The rows of a group lie close to one hidden flat surface of 9 dimensions, which may be shifted away from zero. Surfaces can cross.
Some rows, each with its group after it:
[ -8.8  26.7 -16.1  -0.5  -2.4   6.8  14.9  26.1  19.1  -8.8   4.3  19.6
  23.7] -> gizib
[-22.5   8.5 -20.3 -11.5 -14.5 -15.2  21.5 -40.1   4.8  15.6   7.4 -17.2
  -7.2] -> gizib
[-37.1  16.5 -30.9  14.4  16.3   8.8 -13.8 -16.7  28.2  -3.7   1.9   6.4
  -5.8] -> bof
[ 11.3   5.6  -8.7 -23.2 -16.9  26.6  -4.3  16.3 -23.8  23.1  16.7  11.6
 -15.8] -> bof
[ -2.6  -6.1 -12.8 -16.1 -29.1 -13.0   9.9 -28.6  -7.2   1.8  -5.1 -21.6
  -9.1] -> Dano
[  1.3  -8.3  22.0   5.7 -16.9  18.1  -3.7  -3.2 -19.5  10.1  20.3 -10.3
 -22.7] -> Vabek
[  3.0 -19.5 -27.7  35.1  32.5  -0.5  -1.9  24.1   0.7  -6.5  -5.5  -6.0
  11.1] -> bof
[ 18.5 -26.1  -2.2  13.4   8.3   4.7  20.3 -15.7  13.0  30.3 -28.4   0.2
 -16.6] -> Dano
[  4.6  -4.4   5.7   0.0  14.9  -7.1  -1.8 -18.2  -6.0  15.4  22.6  -9.1
   4.5] -> Dano
[ -7.8 -30.4 -12.6   2.5  22.0   7.3 -19.1 -25.7 -12.9   6.3  -0.2  16.7
 -33.6] -> bof
[  1.6  12.5  28.3   5.8 -17.5  20.3 -11.2  -3.3  21.3  13.1  -3.6 -10.4
 -25.3] -> Vabek
[ -6.3  -2.5  10.6  29.0  12.3  -3.0  13.7  -0.4  43.2  -1.1 -13.8  -2.3
 -15.5] -> Dano
[  2.6   4.6  -2.4  22.9 -12.6  39.4  16.4  -9.0  24.2  31.0  -1.7   5.1
  -8.5] -> Vabek
[-17.2  17.0 -20.0  -1.1   6.9  -2.2  -4.9 -14.3  28.0  17.2  -7.2 -12.2
  -8.1] -> Dano
[ -1.2  -9.7 -11.1 -16.5 -16.9   4.6  17.6 -22.0 -15.0   9.5   9.2  14.9
 -11.1] -> bof
[-16.1  10.4 -20.9   5.9  -7.3  -0.8  -8.6 -15.1  -8.3  -3.8   1.7 -23.4
  21.6] -> bof
[ 29.8 -24.1   5.3   3.2   4.4  -1.2  -4.5  24.3  -1.9   1.2  -1.6  -6.0
 -20.0] -> Dano
[-10.7  -6.2 -20.1  22.0   7.5  10.2 -22.6  10.6  -6.2 -30.1  20.3  -1.7
  12.3] -> gizib
[  6.4   7.0   8.6  26.4   9.2  10.2   8.6  20.2  23.6 -13.5  55.1   6.6
  15.8] -> gizib
[-30.0   5.4 -21.3  -0.7  14.6 -15.1   4.6 -34.6   7.8 -16.9  14.5  16.7
  16.9] -> Dano
[ 11.0   5.7  -8.2   4.3  12.2  13.7 -42.0  26.7 -19.7   4.0  -7.0 -24.2
  18.3] -> Dano
[ 16.9  -3.1  -2.2 -12.9   6.6  -3.6  -3.8  17.9  18.8   1.3   6.6  13.3
 -21.9] -> bof
[ -3.5  10.9  -2.6 -14.2   2.0  -8.9   0.9 -26.1   9.7  13.2  13.0  -3.9
   6.5] -> Dano
[ -9.5  -7.2  17.8  17.1 -15.4  -5.6  39.3 -28.6  30.2   5.7   7.4  -0.7
 -25.8] -> Vabek
[-3.5 14.2 -9.2 -3.2  0.3  5.2 -2.7  4.7 12.2 11.7 11.4 -6.0 -4.4] -> bof
[  6.9 -12.5  27.8  14.1   7.3  -4.5  18.7  38.0 -16.6   3.1  -3.4  -1.4
 -16.2] -> gizib
[  7.6   7.3  -6.0  -5.8   0.8   0.9   9.2  50.3 -13.7   5.9 -23.6   2.6
   1.8] -> gizib
[  6.6 -12.4   6.1 -12.7 -16.2  -6.6   2.0 -19.9 -19.8   8.8  20.6 -18.8
 -15.1] -> gizib
[ -6.8   8.4 -34.9   8.8   9.4   7.1 -23.0  27.6   2.8 -20.1 -15.6  -1.3
  20.6] -> Dano
[ 24.6   5.6   8.9 -18.3 -14.0   3.4  -0.6 -10.5  12.1  21.0   9.4 -10.3
  -3.3] -> Vabek
[ 18.9 -15.1  22.2   5.3  -7.4   0.0  14.2 -22.4   5.8   0.5 -20.1   6.7
  10.9] -> Dano
[ 14.5  -0.1 -11.3 -12.7   9.9 -33.0 -30.4  -6.1  21.9 -16.5  -6.7 -31.5
   9.0] -> bof
[ -1.9  28.2  -5.1  13.6  -1.8  -1.3  -1.5  -2.4  34.8  21.6 -19.0 -37.2
  17.2] -> Vabek
[  7.0 -15.0   7.7   4.6   4.0   0.1  -2.0  -2.3 -14.9  -0.1  12.9  -1.0
  -4.4] -> Vabek
[  1.8  -3.0 -17.4  15.9 -30.9  12.0  27.4   1.0 -10.7  18.8  -5.0 -31.8
   5.9] -> Vabek
[  8.9 -14.0   6.8  -1.3   2.2 -17.1   8.7  -6.1  27.0 -20.2 -12.3  14.0
 -14.7] -> bof
[-19.2   9.4  11.4   3.5 -19.4  27.6 -26.0 -25.0   4.1 -25.5 -13.0  17.6
   9.1] -> gizib
[ 21.4  -8.2  -2.0 -15.1 -13.6  -0.1  11.5 -14.6 -18.8  21.4  28.1 -12.3
   5.4] -> Vabek
[ -9.1  27.1  -1.1 -18.0 -27.8   3.7   7.7  -5.8  29.4  -3.1 -14.4   8.2
  -2.0] -> bof
[ 28.1  -9.8  20.7  -1.5 -28.1  -4.6  16.2  33.8   5.6  -6.3  21.6 -18.4
 -30.7] -> Vabek
[  7.5 -11.7  -8.5  28.7  -2.4  27.2   8.5 -18.0  21.4   1.1   3.8  13.5
   9.6] -> gizib
[ 22.9 -51.1  19.8  30.8   6.3  -4.4  14.2  -7.6 -15.1  -8.4 -16.6  -1.3
  -6.9] -> Vabek
[-17.6  -2.8 -32.1  -0.3  22.2  -1.7 -24.6 -30.5  15.4   9.4 -11.8  -1.6
 -13.2] -> bof
[ -6.5  -1.3 -27.9  -7.6  -0.5  -4.4   3.7  -3.7  34.8  -3.9 -18.2  11.6
 -29.0] -> gizib
[ 23.2 -21.5  -0.7  16.9 -26.2  24.0  23.1  30.4   4.3  -2.5  -7.1   7.7
 -25.0] -> Vabek
[-10.3  27.1  -7.7 -24.9 -15.2  -1.3 -26.4   3.8   5.8 -26.1  35.8   1.0
   6.8] -> gizib
[ -6.1  16.6   4.7 -17.9 -13.2 -13.0  16.1  -8.1  11.3   8.5  20.7  -6.5
  -8.8] -> gizib
[ -1.4 -19.7 -14.6  11.4  -1.5 -18.4  19.6  -0.2  -2.7 -17.8  15.1  -7.6
  -5.2] -> Dano

New rows. What belongs after each?
[  6.4   8.7  -1.8 -19.4 -29.2 -15.0  12.9 -14.9  28.9   6.7  -6.4 -19.2
 -23.1] -> Dano
[-15.6  22.9 -27.5  -4.5 -20.8   4.3   6.8  -4.3 -22.7  21.4  19.6 -36.3
  18.4] -> Vabek
[ -3.4  -8.0  13.9  18.3   8.1  19.7 -18.1  12.2   8.4  -1.4 -24.5   6.7
 -23.4] -> bof
[ -0.4  27.3  -8.6  -7.2 -27.6  12.4  -6.9   9.3   6.1   6.8 -36.4 -20.5
  23.5] -> bof
[  2.0 -18.6 -11.2  17.4 -31.7  30.9  22.1   5.6 -20.5   8.0  -6.3   0.6
 -14.2] -> Vabek
[-16.4   1.7 -30.2   1.0  -1.7  -5.3 -12.4 -10.4  -4.4  -8.7  20.6 -20.2
   0.1] -> gizib
[ 21.8 -17.6  11.6  24.0  -3.9  23.4  29.0 -29.2  19.4  34.9   4.1   5.0
  -4.3] -> Vabek
[ 18.8 -10.4 -28.5 -23.1 -20.2  17.9  -0.4 -10.7  12.1  -8.5 -17.7  36.2
  -3.0] -> gizib
[ 24.5 -23.3  13.3   8.0 -13.3 -32.7  25.3   2.3  -1.0  -6.2  -4.7 -36.6
  -0.5] -> Vabek
[ -9.3   9.1  -4.7  12.5  -5.0  -7.6  21.7 -16.4   4.4  15.0   9.3 -25.6
  14.9] -> bof
[-11.0   7.4  -6.2  -5.7   5.3   9.1 -29.7 -17.3  -0.1 -15.3 -26.0  15.9
  21.1] -> Dano
[  4.1 -23.5  -0.8   8.7  13.3   1.2 -23.2  14.9  -4.7 -16.1  -7.4   3.4
 -28.0] -> Dano
[ -7.5  -5.1  -6.8   1.8  11.7   2.3 -10.3 -18.1  -3.9 -31.2 -14.8  34.3
  38.7] -> Dano
[ -0.7  -4.1  10.5   3.1  -9.0  14.5 -30.4  -5.2  -0.7 -25.8 -47.9  10.7
   9.8] -> Dano
[  0.0 -13.9   0.3  11.5  -1.3  12.3 -23.2 -12.0 -28.8  -9.0 -31.2  -5.2
  22.3] -> Dano
[ 17.1 -22.0  36.4  27.2  10.7  11.2  25.4  11.6   3.3  34.8 -10.4   0.2
 -34.5] -> bof
[  7.5 -12.9  10.3   2.7 -37.9 -10.7  14.6 -13.2   1.9  -7.4 -24.0 -28.2
 -14.6] -> Dano
[  1.3   8.0 -15.4 -20.3 -11.2  12.7  -3.7   2.9  -6.8  11.6  12.9   9.2
  -9.7] -> bof
[ 18.8 -24.8  -8.6  -2.6 -11.7  10.4  -9.5  -3.0 -34.4  -7.1  11.5  -0.5
   4.3] -> gizib
[ 10.0 -16.5 -11.8  10.4  -3.9  22.5  11.5  -5.3  -8.2  12.7   1.5  13.6
   0.3] -> Vabek
[ -9.5   7.0   7.6  21.0  -4.6 -13.1 -11.8  -8.9  18.3 -20.8 -25.5 -31.9
  18.8] -> bof
[-15.2  11.2  17.7  14.4  19.1   7.6 -15.6   6.6  14.4  -3.0  24.3   4.5
 -15.5] -> Vabek
[ 16.1 -15.4   3.8 -15.7   8.3   1.6  13.2 -42.9   8.8  18.1  20.4  30.6
  -3.0] -> Vabek
[ 17.9   3.4  26.2 -13.6 -21.5  14.1 -21.7  -3.7  -1.0   9.2   7.6 -13.0
 -14.6] -> gizib
[ 26.4 -15.7 -13.4  17.5   9.3  11.6  11.0  -0.2  -2.4  21.8   1.6  -4.9
  21.5] -> Vabek
[ 26.1   1.6 -31.8 -19.7   2.6 -14.8   2.3   0.1 -17.8  15.7  14.3 -20.9
  38.1] -> Vabek
[-11.8   7.1  11.2  26.2  -1.8  21.3 -11.4   4.9   8.7   9.2 -11.2 -15.2
  -8.2] -> Vabek
[ -5.8  15.6  19.7  -6.2  -8.8   5.7 -31.8 -27.1  -8.5  14.0  -9.1 -30.0
   5.5] -> Dano
[ -2.9  15.4   2.2  -8.2 -34.8  14.7  15.7 -29.2  28.6  21.6 -16.2  -6.0
 -14.0] -> Vabek
[ 23.0 -31.1  17.9  18.7  -0.5   0.4  13.4 -12.2 -19.6  -4.5 -11.5   2.3
  23.0] -> Dano
[ -8.2   0.8  -1.5   0.7  16.7  -9.6 -20.6  15.8 -20.6 -12.0  19.4 -11.4
   5.8] -> Vabek
[ 27.6 -15.6  19.9   6.5 -10.9  30.8 -15.1   4.3 -13.8  19.8  -1.0  -7.7
 -10.4] -> Vabek
[ -5.7   4.0   3.7  21.7   0.4   3.4  10.7 -21.7  16.6  -4.4 -27.2   3.3
  34.3] -> Dano
[-11.3  21.0  15.1 -14.3  -5.6  -5.5  -2.2  37.8  -7.7 -10.1 -19.2   6.3
  -5.5] -> gizib
[-11.2  -7.1 -23.4  28.0 -16.0  -5.7  14.9  12.2  -1.0 -38.4 -24.3 -13.0
  27.7] -> Dano
[-15.3  26.3 -20.2 -10.3   1.0  -0.2 -15.0  10.7 -10.2   4.8  24.7 -17.8
  12.4] -> Vabek
[-20.2  12.0 -25.3   3.2  -5.2  -4.6  18.3 -17.5   8.6 -16.4  37.1   9.3
  22.5] -> gizib
[ 20.3 -17.9   8.2  14.3  14.8  11.9 -30.5   7.7 -27.4   7.5  -9.8 -13.6
  11.7] -> Vabek
[ -0.4  -0.6   7.7   0.1 -18.3   4.4  21.5 -10.4   2.8   7.8 -10.9   1.8
  -3.8] -> bof
[ 27.4  16.2  -1.8 -13.6  -3.3   2.0  11.4  22.2  20.4  41.2 -14.0 -16.1
  -4.9] -> bof
[  1.6 -10.0   4.6 -37.4 -10.3 -27.2 -11.1  15.6 -20.2 -17.7   5.4  -0.1
 -41.7] -> gizib
[ 30.3 -29.6  -0.7  13.1  25.6  -1.9  21.5 -20.6   0.9  19.1  23.1  14.3
  14.7] -> Vabek
[ -1.3  -3.3   4.8  14.9  34.0  10.1 -32.6   2.8  -8.8  13.9   5.6  -8.7
   3.7] -> Dano
[ 22.4 -21.7  25.3 -16.1 -27.6  18.2   3.8  -9.6 -42.4  -5.3  -3.5  21.4
   8.0] -> gizib
[  5.0   8.5  -1.4   4.0 -35.7  20.7  12.1 -22.2  -7.2  36.7  -4.8 -37.1
   3.4] -> Vabek
[ 28.5  -4.2  30.1 -12.0 -15.2  -7.0  16.7  10.3   0.8  19.5   5.4 -11.8
 -15.6] -> bof
[ -2.7 -16.5   8.1  -6.2 -19.6 -20.5  12.9  -8.6 -30.3  -8.9  17.9 -23.6
 -10.8] -> Vabek
[ -6.5  -7.9  -7.3 -32.5 -14.4  -7.5 -29.1 -21.7 -17.2  -7.8  -1.4  -4.1
 -30.8] -> Dano
[ 28.7 -30.0  -5.1   4.7 -12.2 -26.1  53.1  -9.0  12.1  -0.6   9.5  -2.9
  -1.0] -> Vabek
[  0.3  13.2 -24.8 -17.4 -16.6  -0.1  -8.6   1.3  27.9   2.3 -30.1  -5.0
 -16.5] -> Dano
[ -9.8  26.5 -18.5   0.7   0.7  13.8 -12.2  -2.8  -3.5  38.2  12.5 -34.9
   7.8] -> bof
[ -5.7 -23.0  29.5  21.7   2.6   5.2  15.6 -34.5  -2.0  25.3 -15.4  -5.5
 -30.1] -> bof
[-20.9  18.1 -30.2  -2.3 -19.9  10.2   5.1  -3.2   3.2 -17.2  -3.6  10.9
  19.5] -> bof
[  1.8 -10.4   1.9   1.0   0.6 -36.2   1.6  11.1  -6.7 -25.0  -6.9 -23.8
   0.6] -> Vabek
[ 31.6  -7.3  -4.4 -13.1  20.8   8.8 -20.7  -5.1  -7.0  19.4  11.3   8.6
  19.3] -> Vabek
[ 18.1 -25.9  -4.1  25.6  -7.8  -4.5   5.2  18.9 -15.6  -9.3 -37.8 -28.1
   8.4] -> Vabek
[ -2.9  -8.4  -3.2  -2.1  -4.0 -11.1 -10.3  -8.6 -23.7   6.8  24.5 -35.7
 -10.8] -> Dano
[-12.9   1.4  -7.9  19.0 -11.2  33.8  -2.7 -13.5   8.6  10.9 -30.7   7.1
  -6.6] -> Vabek
[-16.8  -1.4 -43.5  -2.8 -12.2  -1.6  19.5  -6.4   4.1 -12.6 -28.1  15.6
   8.1] -> Vabek
[ -5.5 -10.0  23.4  17.4 -11.7  12.0  18.5   4.9   3.7  -0.8  32.0   4.5
 -35.2] -> Vabek
[  1.1   3.8  -1.6 -18.5 -31.3  -5.1   6.2 -20.4  17.0 -17.7 -43.6   9.0
   3.6] -> bof
[ -6.7  22.4 -10.3   2.9 -21.9  21.4  12.6   3.4  19.6  16.9 -49.0   0.0
   9.4] -> bof
[  9.8   0.9  31.3   9.2   6.8 -10.3  -5.8  -5.9  -8.9   3.0  35.7 -26.1
  15.1] -> Dano
[-14.3  -2.8  17.2  24.4  -5.8   7.7  22.3 -20.1  -2.9  16.8  32.6 -16.5
 -14.5] -> Vabek
[-29.0 -10.8  -6.9  35.9  14.6  10.3   0.1  -2.7  -6.2 -10.6 -10.9   4.7
  -2.6] -> Vabek
[-38.7  -1.6 -23.0  12.7  -8.2  17.8   3.0 -39.4 -16.1   1.2   1.2   5.4
   2.6] -> bof
[  2.7  -6.6 -21.5 -23.1  -5.5  12.2  -1.6  -5.0   5.0   2.6  -9.7  34.4
 -22.3] -> bof
[ -4.2   6.3  10.7  10.3 -15.0  15.5 -12.9 -28.7  -5.9  -1.9  38.6 -18.2
  16.8] -> gizib
[ -3.2  10.3 -17.6  10.4 -22.2  -7.7  16.2   1.0  19.2  -5.6 -18.8 -25.4
  13.4] -> Dano
[-18.5  -0.4   2.7  19.7  22.1  17.6 -25.0 -14.6 -20.6   9.5   4.5  -4.3
  10.4] -> Vabek
[ 15.8 -19.1  18.6  17.6  -3.8  26.6  -3.9  -3.6 -25.6  22.5  20.6 -10.2
  -8.0] -> Vabek
[-14.6   1.5 -30.0  25.4 -10.4  -1.6  22.1   8.2  -8.8   3.8 -13.7 -32.8
  18.4] -> Vabek
[-13.5  33.8  -4.2 -26.5 -13.7  -5.9 -18.8  12.4  11.0  -7.3   9.6  -8.8
  -6.4] -> gizib
[ -4.2  -4.7 -28.7   0.9  29.8 -12.7 -23.4 -13.4  18.8   9.6   2.3 -13.1
  -9.7] -> bof
[ -1.1 -20.1  -7.1   9.8   4.5 -14.3  24.3   2.9   4.5 -16.9   8.6  12.8
  -8.4] -> Vabek
[ -8.2  -7.6 -22.3  17.3 -12.9  31.8  23.6 -16.7 -30.3  28.8  24.9  -2.7
   7.2] -> Vabek
